There are 10 hidden switches. A switch that is on adds its own fixed numbers to the row, and there is some noise. The rows also spread widely along 11 directions, which tell nothing about the answers.
In the rows, zero is written as 128.
Known rows, each followed by its switches (1 for on, 0 for off):
[106 120 101 109 126  25 174 126 106 128  96 148 123 133 112  83  97 189
 136 118 170 119  89 149 138  61  69 117 158 158 125 129  83 117 156 138
  83] -> 1 1 1 1 0 0 1 1 0 1
[175 166 116 130  86 164 150 153 142 129 176 133 146 164  78 169 131 159
 137 118 138 145 129 144 126 135 162  85 161 174 111 143 148 160 162 168
 174] -> 1 0 1 1 0 0 1 1 0 0
[150 165 120 131  98  97 150 148 136 137 111 146 120 142 121 128 162 118
 159  90 127 110  94  96 148 118 108 143 142 145 123 112 114 130 136 122
 130] -> 1 0 1 0 1 0 0 1 1 1
[132 147 130 113 100 127 157 133 114 129 149 172 142 138 101 128 140 166
 137 158 116 159 117 143 133 111 137 107 103 146 120 136 138 142 145 148
 153] -> 1 0 1 0 0 1 1 1 0 1
[158  88 151 145 113  56 102 165 151 147 105 151 131 140 116 189 151 128
 194 177 161 123 117 133 103 135 111 132 117 108  89 104 136 143 139 155
 126] -> 0 0 0 1 0 1 0 1 0 1
[143 151 113 145  98  75 141 157 144 133 142 160 114 164 134 179 122 122
 177 114 152 135 117 151  79 161 154 127 131 117 133 118 139 129 120 148
 139] -> 1 0 1 1 1 0 1 1 1 1
[152 156 152 104  95 150 190 123 107 110 162 170 149 109 123 110 119 172
 127 149 119 159 108 167 135 122 137 101 135 169 132 145 138 152 148 152
 157] -> 0 0 1 1 1 0 0 1 1 0
[ 95 137 119  87 158 130 134 134 107 118 130 118  87 166 138 130  99 103
 125 134 161 160 111 143 120 111 103 138 118 129 149 152 158 129 133 146
 110] -> 0 1 1 1 0 0 0 1 0 1
[133 142 119  97 133 181 147 135 117 114 160 132  94 169 134 154 111 117
 115 137 160 160 119 158 149 142 163 130 122 114 129 160 156 134 110 148
 143] -> 0 0 0 0 1 0 1 0 0 1
[118 128 160 108 108 100 151 147 103 124  98 187 134 117 172 111 127 160
 166 149 143 128 128 147 118 114  73 135  97 114 113 121 114  93 130 130
 100] -> 1 0 1 1 1 0 1 1 0 1
[182 143 140 157  81 106 139 146 137 115 143 151 112 142 132 143 106 185
 162  72 144 130  92 169 151 141 176 149 171 133  80 129  96 134 134 123
 138] -> 1 1 0 1 1 0 1 1 0 0
[155 135 142 154  92  57 128 129 155 121 115 163 127 106  99 123 156 163
 165 125 120 138  85 129 147 105 152 128 154 148  95  80 108 151 147 134
 153] -> 0 1 1 1 0 0 0 0 0 1
[135 137 145 143 118 129 134 146 111  98 125 138 114 141 151 102 120 173
 136 117 141 162 131 170 113 125 159 125 148 118 104 131 159 130 150 135
 142] -> 1 0 1 1 1 0 1 0 0 1
[113 147 128 126 129 117 143 135 115  91 118 138  80 161 148 113 117 128
 146 106 135 160 113 140 110 130 123 160 136 115 137 131 146 123 128 119
 113] -> 1 1 0 1 0 0 0 1 0 1
[110 145 112 106 139  57 144 133 169 120  96 136  63 161 109 155 132  64
 167 111 142 144  64  96 143 123  91 192 135 125 153 127 105 133  77 133
  85] -> 0 1 1 1 1 1 0 1 0 0
[124 112 115 133 109  74 172 119  96 131 122 130 116 159 140 131 143 152
 125 129 172 123 108 132 119 112 103 125 123  96 109 103 108  88 131 107
 109] -> 0 1 0 0 0 0 1 1 0 1
[135 151 132  92 123 133 124 143 142 128 125 150 115 135 122 139 105 120
 154 124 142 139 108 123 163 101 109 130 130 166 127 136 109 135 131 161
 124] -> 0 1 1 1 0 0 1 0 0 0
[125 154 127 162 109 116 137 136 107 113 113 108  96 171 145 101 176 118
 128  90 118 145 125 100 110 123 141 142 124  93 121  87 159 104 137  92
 144] -> 1 0 1 1 0 0 0 0 0 1
[155 146 109 144  71  84 180 123 127 138 142 178 123 136 130 139 170 154
 143 112 143 117  91 127 150 136 152 123 117  99 105  95  81  96  94 102
 139] -> 1 1 1 0 1 0 0 0 0 1
[ 93 179  89 121 108  94 205 115  70 122 147 131 110 168 170  95  83 138
 131  77 134 160 148 133  49 120  91  91 133 150 180 112 127  75 153 119
 110] -> 0 1 1 1 0 0 0 1 1 0
[116 160 139 135 116 114 162 135 119  63 110 173  87 129 176  86  99 157
 164 114 120 177 144 167  78 150 133 145 156 121 145 130 148 116 125 131
 109] -> 1 0 0 1 1 0 0 0 0 1
[113 158 115 129 102 100 137 141 107 152 149 161  95 177 152 167 131  85
 170 108 126 149 130 124  93 149 134 140  80 104 155  92 140  98 107 120
 142] -> 0 0 0 1 1 0 0 1 0 1
[107 159 116 115 156 123  79 158 102 130 117 113  75 177 137  93  69 132
 145  61 135 160 116 145 151  80 138 163 140 170 130 154 158 157 172 145
 134] -> 1 0 0 0 1 0 1 1 0 1
[129 191  91  99 118 133 151 153 173 118 140 142  76 183  96 177 120  73
 161  86 141 138  96 114 143 154 127 156 154 145 157 152 130 140  99 152
 117] -> 1 0 1 1 1 0 1 1 0 1
[177 195 118 175  85 132 116 161 152 136 150 109  87 178 147 181 130  96
 175   9 132 125 106 108 126 180 182 155 174 130 102 101 123 114 145 109
 152] -> 0 1 1 0 1 0 1 1 1 1
[126 133 134 125 121  80 158 132 141  98 124 153 122 128  96 126 107 171
 151 153 133 169 112 164  99 118 123 114 168 162 127 138 144 159 161 168
 123] -> 0 0 1 1 0 1 1 1 0 1
[136 144 114 126  90  67 178 131 141 127 127 168 119 145 109 158 133 137
 167 128 140 123 109 127 114 136 102 125 141 130 135 104 100 110 122 138
 111] -> 0 0 0 1 0 0 1 1 0 1

New rows. What belongs after each?
[125 149 120  74 120 120 166 141 150 106 128 182 113 140 113 154  96 127
 162 154 156 144 106 147 139 119  94 132 139 162 151 166 110 145 105 177
 104] -> 1 1 0 1 1 0 1 1 0 0
[118 180 109 102 100 152 168 118 106 118 179 171 109 162 128 132 111 140
 122 111 122 179 109 156 130 132 171 126 102 142 149 145 134 126 107 134
 158] -> 1 1 1 0 1 0 1 1 0 0
[122 168 142 136  98 143 156 106  94 107 162 150 118 143 123  97 147 154
 112 124  90 196 115 145 110 120 174 124 111 144 137 111 174 144 145 119
 184] -> 0 0 1 0 1 0 0 1 0 0
[147 155 151 124  98 122 178 132 143  92 140 165 157 110 100 129 143 165
 146 168 118 164 119 152 100 129 133  92 168 177 130 127 162 169 169 170
 160] -> 0 0 1 1 1 0 1 1 1 1
[143 172 115 133 113 180 144 134 114 125 157  79 106 190 119 136 147 106
 106  79 135 160 123 108 141 120 159 116 152 139 122 119 161 128 146 127
 168] -> 0 1 1 1 1 0 1 0 0 0
[127 121 114 103 112  68 172 135 136 124 112 176 105 142 118 138 124 136
 156 147 150 120  93 135 158 113 103 146 109 107 132 134  85 110  85 134
  93] -> 1 0 0 1 0 1 1 0 0 1
[125 142 112 127 138 138 159 139 101  98 112 108  85 166 166  97 123 139
 115  96 168 145 128 143 115 133 120 137 157  98 120 148 149 101 130 115
  99] -> 1 0 1 0 1 0 0 0 0 1
[126 151 127 117  93 123 158 131  99 155 160 165 142 148 144 147 152 115
 139 143 128 144 122 123 124 116 143  94  72 122 138  93 134 106 122 132
 172] -> 0 1 1 1 1 0 1 0 1 1
[114 110 115 110 144  94 135 137 108 124 107 124  93 162 129 110 124 129
 125 142 166 131 102 139 147  91 113 146 114 106 129 137 137 129 117 130
 110] -> 1 0 0 1 0 0 0 0 0 1
[120 157 136 113  87  96 183 131  83 134 139 191 137 117 165 105  93 180
 161 107 126 142 133 163 111 122 100 107 118 143 130 112  95  80 147 128
 114] -> 0 0 1 1 1 0 1 1 0 1
[136 121 135 121  97  80 184 126 123 103 129 177 149 126  92 114 125 199
 144 181 126 162 117 164 106 101 118 101 139 155 125 136 126 152 144 162
 132] -> 1 0 0 1 0 1 1 1 0 0
[112 144 152 128 137 114 107 136 106 106 112 137  67 150 165 105 103 116
 155  91 116 157 106 142 135 125 133 190 113 111 130 121 147 121 131 110
 119] -> 0 0 0 1 0 0 0 1 0 1
[108 124 109 106 124  98 164 130 106 134 110 132 129 164 123 140 148 124
 136 164 166 128 138 109  97 105  62 106 119 126 137 115 137 104 146 144
 106] -> 0 0 0 0 0 0 1 1 0 1
[110 164 101 109 117 106 152 146 124 123 130 147 122 164 119 138 111 134
 156 120 146 148 139 128  87 113  93  97 143 163 148 127 137 121 158 160
 121] -> 1 1 1 1 0 0 1 1 0 1
[112 146 102 113 115  70 164 128 120 122 114 166  94 153 154 144  99 118
 170 123 156 136 132 129  76 145  77 139 124 123 158 120 104  86 108 135
  81] -> 0 0 0 0 0 0 0 1 0 0
[141 174 122 154  81 135 191 153  99 104 161 154 119 175 171 144 116 146
 162  92 115 167 166 154  43 181 151 102 134 112 145 121 157  95 142 127
 142] -> 1 0 0 1 1 1 1 1 1 1
[122 153 106 136 111  65 163 144 118 139  96 117 133 159 110 105 158 129
 144 104 137 116 113  93 115  81  76 113 156 160 137 100 134 129 171 132
 126] -> 1 0 1 1 1 0 1 1 1 1
[170 155 172 177 102 151 111 167 128 106 126 112 109 150 158 143 148 135
 171  82 112 161 142 130  92 170 152 142 163 114  81 108 172 126 172 121
 151] -> 0 0 1 1 1 1 0 1 0 1
[147 151 104 142  92  96 166 125 121 137 176 142 104 160 108 155 121 149
 136  91 144 142  91 155 127 144 175 120 138 124 120 114 115 122 126 121
 150] -> 0 1 1 1 0 0 0 1 0 1
[154 136 150 166  90  71 157 140 130 117 112 144 139 123 141 123 155 158
 162 118 125 144 115 128 105 123 137 113 155 126  98  86 123 122 155 127
 142] -> 0 1 1 1 1 1 1 0 1 1
[142 150 134 156  98  88 173 146 140  95 133 163 107 149 144 149 138 133
 168 124 126 164 120 153  62 179 154 138 144 102 133 123 152 126 115 129
 130] -> 1 0 1 1 1 1 0 1 1 1
[127 177 116 117 109 146 205 126 136  66 122 142  99 152 131 105 136 127
 128 115 118 149 123 120 114 146 119 131 167 133 160 138 143 122 121 131
 115] -> 1 0 0 1 0 0 1 0 1 1
[158 144 148 156  85  65 137 130 143 107 111 168 115 113 132 115 114 173
 175 101 117 136 105 144 133 124 145 147 156 142 105  94  93 124 134 128
 128] -> 0 0 0 1 0 0 1 0 0 0
[159 129 141 113 110 107 175 143 140 100  97 144 135 108 119 106 112 183
 159 124 145 121 114 134 160 103  79 111 196 167  94 137  85 126 166 152
  89] -> 0 1 0 1 0 1 1 0 0 1
[121 185 122 148 107 137 124 143 119 121 135 130  75 186 158 137 144  95
 149  56 113 154 117 111 118 153 154 172 111 100 131 109 151 101 116  98
 143] -> 1 0 1 0 1 0 1 1 0 1
[131 123 139 116 119 103 120 130  96 149 139 145 147 121  94  91 130 177
 122 157 126 149 106 149 164  56 144  93 111 170 110 112 144 164 178 151
 176] -> 0 0 1 1 0 0 0 0 0 1
[137 145 147  76 130 158 194 142 117  95 118 148 131 110 122  98 103 168
 136 147 139 151 120 154 147 113  64 109 174 174 124 178 128 139 164 164
  93] -> 0 0 1 1 1 1 0 1 0 1
[123 153 143 115 101 112 179 118 113 110 125 161 142 123 130 109 153 132
 139 158 110 154 119 114  96 115  92 112 115 151 153 108 144 130 143 138
 137] -> 0 0 1 1 0 0 0 1 1 0
[124 145 119 136  99  62 179 137 121 117 122 165 126 148 116 120 133 149
 159 130 114 150 113 136 100 113 124 122 133 142 144 113 133 139 139 138
 135] -> 1 0 0 1 1 1 1 1 1 1
[150 159 113 108 113 112 121 144 153 135 167 176  98 140 120 183  71 132
 174 110 157 156  96 176 129 155 171 135 142 163 129 155 110 153 111 171
 137] -> 0 1 1 0 1 0 0 1 0 0
[134 149 103 132  88  80 203 120 102 132 162 156 141 146 120 135 120 173
 133 123 138 149 118 150  93 125 134  81 135 146 133 117 112 110 150 134
 138] -> 0 1 1 0 0 1 1 1 1 1
[149 135 110 115 123  74 131 165 164 139 129 156  93 155 105 180  96 123
 182 114 164 128  87 159 138 142 132 151 147 135 119 160 109 149 107 162
 107] -> 1 0 1 1 1 1 0 1 0 1
[114 168 136 113 128 134 107 143 125  97 134 170 111 130 135  99  80 151
 161 132 107 191 143 162  96 112 148 119 126 179 153 142 165 162 151 173
 151] -> 1 0 1 1 0 0 0 0 0 0
[119 150 125 130 117 106 158 145 131  97 111 140  97 164 159 139 114 125
 156 111 157 150 134 140  73 153 102 146 145 111 138 133 139 103 115 133
  96] -> 1 0 1 1 1 0 1 1 0 0
[135 150 122 137 112 108 169 132 136  90 110 123 101 156 119 118 139 149
 134 106 135 151 107 123 112 134 114 150 164 125 118 140 130 123 131 124
 105] -> 1 0 1 0 0 1 1 1 0 0
[156 193 102 138  91 142 142 164 156 135 140 133  96 178 143 200 124  87
 185  57 148 117 141  99  97 194 113 132 157 127 126 116 114  83 129 133
 109] -> 0 0 1 0 0 0 1 1 0 1
[107 137 128 127 124  52 121 142 128 128 111 170  94 150 163 143 112 100
 179 124 145 151 101 137  87 127 125 165  92 115 151 114 132 127  96 134
 120] -> 1 1 1 1 1 0 0 1 1 0
[126 148 158 127 110 111 123 135 134 115 105 166 109 131 130 115 181 116
 157 129  97 158  87 102 154 113 125 173  97 120 112 108 136 138 119 111
 143] -> 1 1 1 0 1 1 0 1 0 1
[115 161 181 132 119 197 143 126  72  83 140 134  90 143 203  79 123 130
 121 108  84 202 145 143 106 150 154 157  79  87 131 125 175  92 123  93
 145] -> 0 0 1 1 0 1 0 0 0 0
[141 115 110 102 125 105 155 123 142 131 128 130 122 148  92 159 146 130
 116 173 180 126  94 128 150 109 118 119 129 124 118 138 121 136 107 154
 122] -> 0 0 1 0 0 0 1 0 0 0
